The rows of a group lie close to one hidden flat surface of 12 dimensions, which passes through zero. Surfaces can cross.
In the rows, 128 means zero.
Known rows, each followed by its group:
[150 186 135 103 113 129 132 141 109  97 163 168 148  80 134 111] : par
[158 137 123 110 163  35 121 132 116 139 164 135 131 100  92 146] : ritul
[160 151 125 173  43 121  86 119 108 145 121  80 121 145 154 132] : Dab
[142 100 148 121 164 125 106 139 131 102 115  92 141 132 120 182] : par
[151 188 137  69 102 158 122 187  98  86 144 171 168 135 175 119] : lir
[128 148 118  80 196 143 110 124  95  97 186 141 167 113 113 159] : mufi
[145 129 117  95 126 131 162 127 123 128 143 127 107 149 187 131] : par
[ 87 117 106 151 133 104 112 166 157 125 116 119 159 136 109  63] : Dab
[156 119 139 103 111 131 111 101 120 103 163 107 134 102  97 143] : ritul
[ 87 117 129 101  66 164 160  98 164 103 164 133  96  72  98 133] : ritul
[148 150 135 145  80 214  95 121 108 136 130 127 125 163 127 135] : mufi
[181 144 189 155 142 168  83 133 125 112 117 141 154 124 119 113] : ritul
[117 133  89 120 163  96 191 147  95  89  82 117 157 122  97 190] : mufi
[139 141  85 148  87 162 104 118  87 158 142 144 189 149 154 171] : mufi
[102 106 139 126 158 141  96 175 187  95 124 133  95 105  69 183] : mufi
[ 62 162  88 159 129 124  88 106 117 154 127 110  90 135 146  67] : lir
[125 184 129  95 135 121 133 119  99 136 199 168 170  94 123 161] : mufi
[ 76 103 129 104 156 139 144  96  88  88 105 139 109  67  87 149] : lir
[110 114 110 149  87  81 136 123 117 192 146 152 149 124 141 120] : ritul
[108 109 124 101 121 122 150 123 148 103 129 120 148 108 146 112] : lir
[106 106 112 163 111 162 113  97 169  73 136  62 211 113  27 133] : Dab
[109 136 158 161 126 111 155 110 180 154 133 161  60  53 153 124] : Dab
[148 166 113 132 149  90  97 138 121 175 163 139 152 166 131 108] : lir
[140 142 190  96 115 157 170 153 120  97 128 150  85 124 121  93] : ritul
[153 172 112 164 112 141  71 143 133  88  98 114 124  95 114 135] : lir
[128 147 135 146 178  97  39 169 146 147 122  93 135 182 102 160] : Dab
[174 125 131 126 164  79 155 121 110 129 149 118 152 113 115 172] : mufi
[157 104  94  72 113 124  94 123 168 107 162 104 137 129 153 162] : mufi
[ 96 157 182 151 100 182 171  27 160 156 133  97 162 129 135 152] : par
[145 107  71 142 163 164  88 132 152 136  94 104 115 198 119 150] : par
[ 86  81 136 193  85 131 136  88 136 182  91 128 136 114 114 133] : mufi
[149 177 143 136  74  93 154 150 125 149 136 141 114 127 109 148] : mufi
[130 117 168 100 124 132 104 139 138 121 135 122 166 142  84 154] : ritul
[ 65 118 163 133 127 183 154 108 166 160 147 133 102 147 122 111] : lir
[180 142  99 118 133 178 129 113 119  90 108 168 153 115  98  93] : par
[ 91 112 137 152  76 165 131 102  98 119 156 112  62  88  97  83] : ritul
[138  86 133 121 192 142 192  50 146 123 129  78 139 137 151 149] : Dab
[148 165  96 159 104  92 105 151 103 176 139 134 161 174 177  79] : lir
[122  92 109 139 122  94 129 117 169 118 147  86 128 110  95 147] : Dab
[ 97  85 116  35 123 141 149 104 111 111 160 174 154  99 128 146] : Dab
[127 162  98 149 126  99 124 167 114 110 132 117 119 135  88 101] : Dab
[138 138 117 129 119 140 192 113 123 133 155 131 102 124 162 124] : Dab
[140 135 113  73 136  79 104 143 171 152 215 175 139  83 156 193] : ritul
[145 121 115 142 156 130 112 104 125  91  99  96 122 118 193  36] : ritul
[178 143 153  94 126 121 149 105 132 102 129 108 148 126 120 142] : mufi
[132 126 104 153 132  49  91 203 103 134 122 137 124 115 161  97] : par
[ 63 105 162 147 121 159 154 119 119 147 107 141  83 130  60 103] : par
[129 136 177 144 113 124 146 146 107 141 116 110 126 147 173 125] : par
[173  88 133 133 125 140 124 107 114 116 100 136 105  92 136 185] : lir
[151  65 133 131 160  80  99 141 146 162  82 132 134 154 153 129] : Dab
[ 93 132 137 143 149 113 159  69 135 137 126  88 156 113 194 136] : par
[ 94 100 139  84 100 175 133 109 121 124 134 119 128 145 121 155] : mufi
[148 144  71 153 124 118 152  52 118 123 150  74  90 112 116 133] : lir
[190 141 121 174  78 157 155 132 142 120 128  94 110 140 126 156] : lir
[151 170 143 187  93 145 127 172 145 114 107 153 105  88 109 137] : lir
[153 111 140 114 100 141 169 172 137  93 130 103 129 143 107 165] : lir
[ 87 161  97 133 110 158 103 161 134 139 102 124 175 197 137 144] : ritul
[129 155 133 135 131 139 119 142  82 133 100 139 128 165 142 102] : Dab
[142 140 137  35 142 129 138 179 114  78 161 134 103 138 155 143] : par
[166 161 132 140 129  95 132 152 140 124 109  91 125 164 189  97] : par
[120 118 128  98 105 132 119 148 164 108 119 117 137 150 183  88] : ritul
[122 186 140 117 134 124 127 130 143 113 131 120 154 133 184  94] : par
[205 114 117 141 116 134 117 147 149 132 142 122  64 133 164 129] : mufi
[118  22 201 133  26 116 158  92  83 199 155 135 131 118  64 137] : ritul
[218 165 110 114 164 131 149 124 127 109 143 122 153 151 163 140] : Dab

New rows, each followed by its group:
[ 76 161 144 104 160 171  76 109 152  96 102 106 158 160 148  49] : lir
[111 149  83 135 175  97 109 149  93 127 136 103  85 144  91 164] : ritul
[150 150 129 146 102 129 113 134 160 158 133  91 116 181 128 158] : par
[ 90 146 115 157  96 170 135 147 153 143 187 180 161  85  73 147] : Dab
[128 150 147  89 120 141  93 113 112 119 161 104 118 154 120  87] : mufi
[160  71 104 122 170 143 153 173 170  77  75 116  68 135 168 130] : mufi
[117 126 132 119 102 121 148 184 131 121 143 128 134 147 119 141] : lir
[108  66 148 131 120  95  87 164 139 151 125 126 158 124 177 148] : par
[145 125 152 148 174 108  81 104 155 147  80 159 170 106 141 121] : Dab
[148 102 166  71 162 144 160 112 112 105 121 166 144 113 133 145] : lir
[121 125 116 121 139  83 140 128 147 123 153 145 101  69 106 127] : par
[163 166  71 140 113  68 212  66 129  88 125 107 120  66  98 100] : ritul
[115 169 105 109 179  89 128 177 120 101 163 146  88 102 108 124] : mufi
[167 154 214 122 104 146 137 169 106 119 131 161 101 119  95  95] : ritul
[132 190 160 131 134  81 194 126  98 129 128 150 141 105 110 119] : mufi
[143 161 114  95 145 121 106 130 150 131 173 100 129 171 129 116] : lir
[ 97 185  99 149 146  75 129 123 141 135 133  85  97 145 109  96] : par
[175  96 166 143 133  79 113 122 151 149 147 147 130  82 118 139] : ritul
[114 126 137 128 135  98 126 128 133 133 149 138 114  97 102 125] : ritul
[142  69 154 106  66 140 121  88 126 154 153 144 177 110  97 144] : par
[111 125  90 150 130 141 138  62  87 128 131  94 102 105  85 157] : lir
[ 97 138 164 101 132 206 107 123 146  83 105 142 127 111 135 125] : lir
[166 160 144 179 152  99 126 110 139 150 134 163 188  87  69 130] : lir
[191 157 162 140 129 128 187 118 104 109 128  89  81 140 107 166] : par
[173 125  98 175  96 125 150 114 137 124 123  83 100 130 132 144] : lir
[110 144  69 117 114 146 126 149  98 154 115 114  94 235 138  80] : par
[104 119 113 123 137 120 151 111 166 146 146 146 112  95 193 146] : par
[134 167 132 173 133 191 117 168 111 111  80 116 108 184 119 129] : ritul
[143 175 130 146 114 141 151 123 130 108 111 146 123 101 122 106] : mufi
[136 160  56 154  46 126 132 133  97 135 170  99  86 133 104 151] : ritul
[126 121 108 135 101 134 107 112 169 139 156 115 103 113 145 149] : lir
[ 99 168 121  89 168  84 150 134 118  93 149 127 144 100  84 143] : mufi
[108 125 142  90 118 165 148 132  83 132 131 131 136 173 121 140] : ritul
[122 113 149 122 107  63 141 140 126  91  90  73 132 142  50  52] : ritul
[ 94 128 111  90 131 119  82 124 114 162 203 145 150 134 175 101] : mufi
[117  75 128  98  89  80 193  73  77 153 146 112 134 118 162 108] : par
[105 111 117 115 155 114 160 133 123 139 144 119  95 146 131 133] : Dab
[143 139 100 182  73 158 135 151 105 143 134 112  41 137 127 134] : ritul
[169  71 140 156 129 106 141 160  91 122  68 144  76  99 126 179] : lir
[121  88  81  82 160 104 163 151 136 128 166 140 152 148 122 130] : Dab
[ 88 127 125 118 136 115 115 116 189 171 198 102 111 168 109 122] : lir
[130 124 176 134 134 192 101 112 123 143 114 126 138 151 121 179] : Dab
[100 145  87 104 184 141 148 153 129 104 185 103 159 168  74 138] : Dab
[120 190 138 141  98 190 119 130 111  95 172 153  74  70 125  92] : ritul
[ 97 110 103 182 161  96 132 160 128 131  65 128 136 135 145  86] : mufi
[ 82 168 107 140 175 162 123 115 138 126 136 163 129  92 142 143] : ritul
[124 128 171  94 117 116 139 134 111  86  86 153  52  72  98 122] : Dab
[129 170  90 116  69  83 157 164  94 104 145 144  80  96 143  71] : Dab
[ 97 176  70  82 102  96 155 178 128  75  80 118 152 152 146 125] : mufi
[110 100 140 107 147  89 166 145 154 140  96 132 133 150 120 134] : ritul
[ 95 146 170 110  95  99 109 120 179 137 168 145 172  78 141 107] : par
[ 88 107 128 128 154 176 169 154 107 103  67 136 125 154 148 120] : mufi
[162 150 103 150 128  99 143 158 161 151 140 134  71 129 199 154] : par
[120 140 120 132 149 154 109 139 145 118 121 117 131 140 101 178] : ritul
[141 131 113 119 117 147 133 107 127  94 115 119 110 100 158 124] : lir
[119 138  87 108  99 121  54 119 145 112 160  76  81 139  62 141] : mufi
[146  93 150 109 115  98 136 162 190  98 131 129 210 100 105 151] : lir
[176  81 154  89 160 115 165 127 137 112  88 136  94 133 171 122] : Dab
[ 85 143 135 146 150 118  67  66  72 154  83  97 160 150 142 114] : Dab
[ 93 113 100 166 150 119 125 107 102 173 153 104 129 123 183 225] : par
[ 56 114 128 137 104 105 128 139 172 122  76 115 105 119  92 111] : mufi
[131 115 134 138 164 167 131 101 112 108 104 121 146 129 130 112] : mufi
[ 93 120  81 141 117  70 115 107 164 125 114 108 128  89  99 114] : mufi
[137  98  73 124 129 116 132 130 174 109 119 132 132  94 150 166] : mufi
[ 67 147 104 112 162  98 100 132 114 106 103 102 117 141 135  51] : lir
[168 164 149 134 134 132 157 123  91  92 118 143 149  92 155 107] : par
[ 97 144  79 127 155  91 114 202 138 104 103 136 143 132 126 163] : mufi
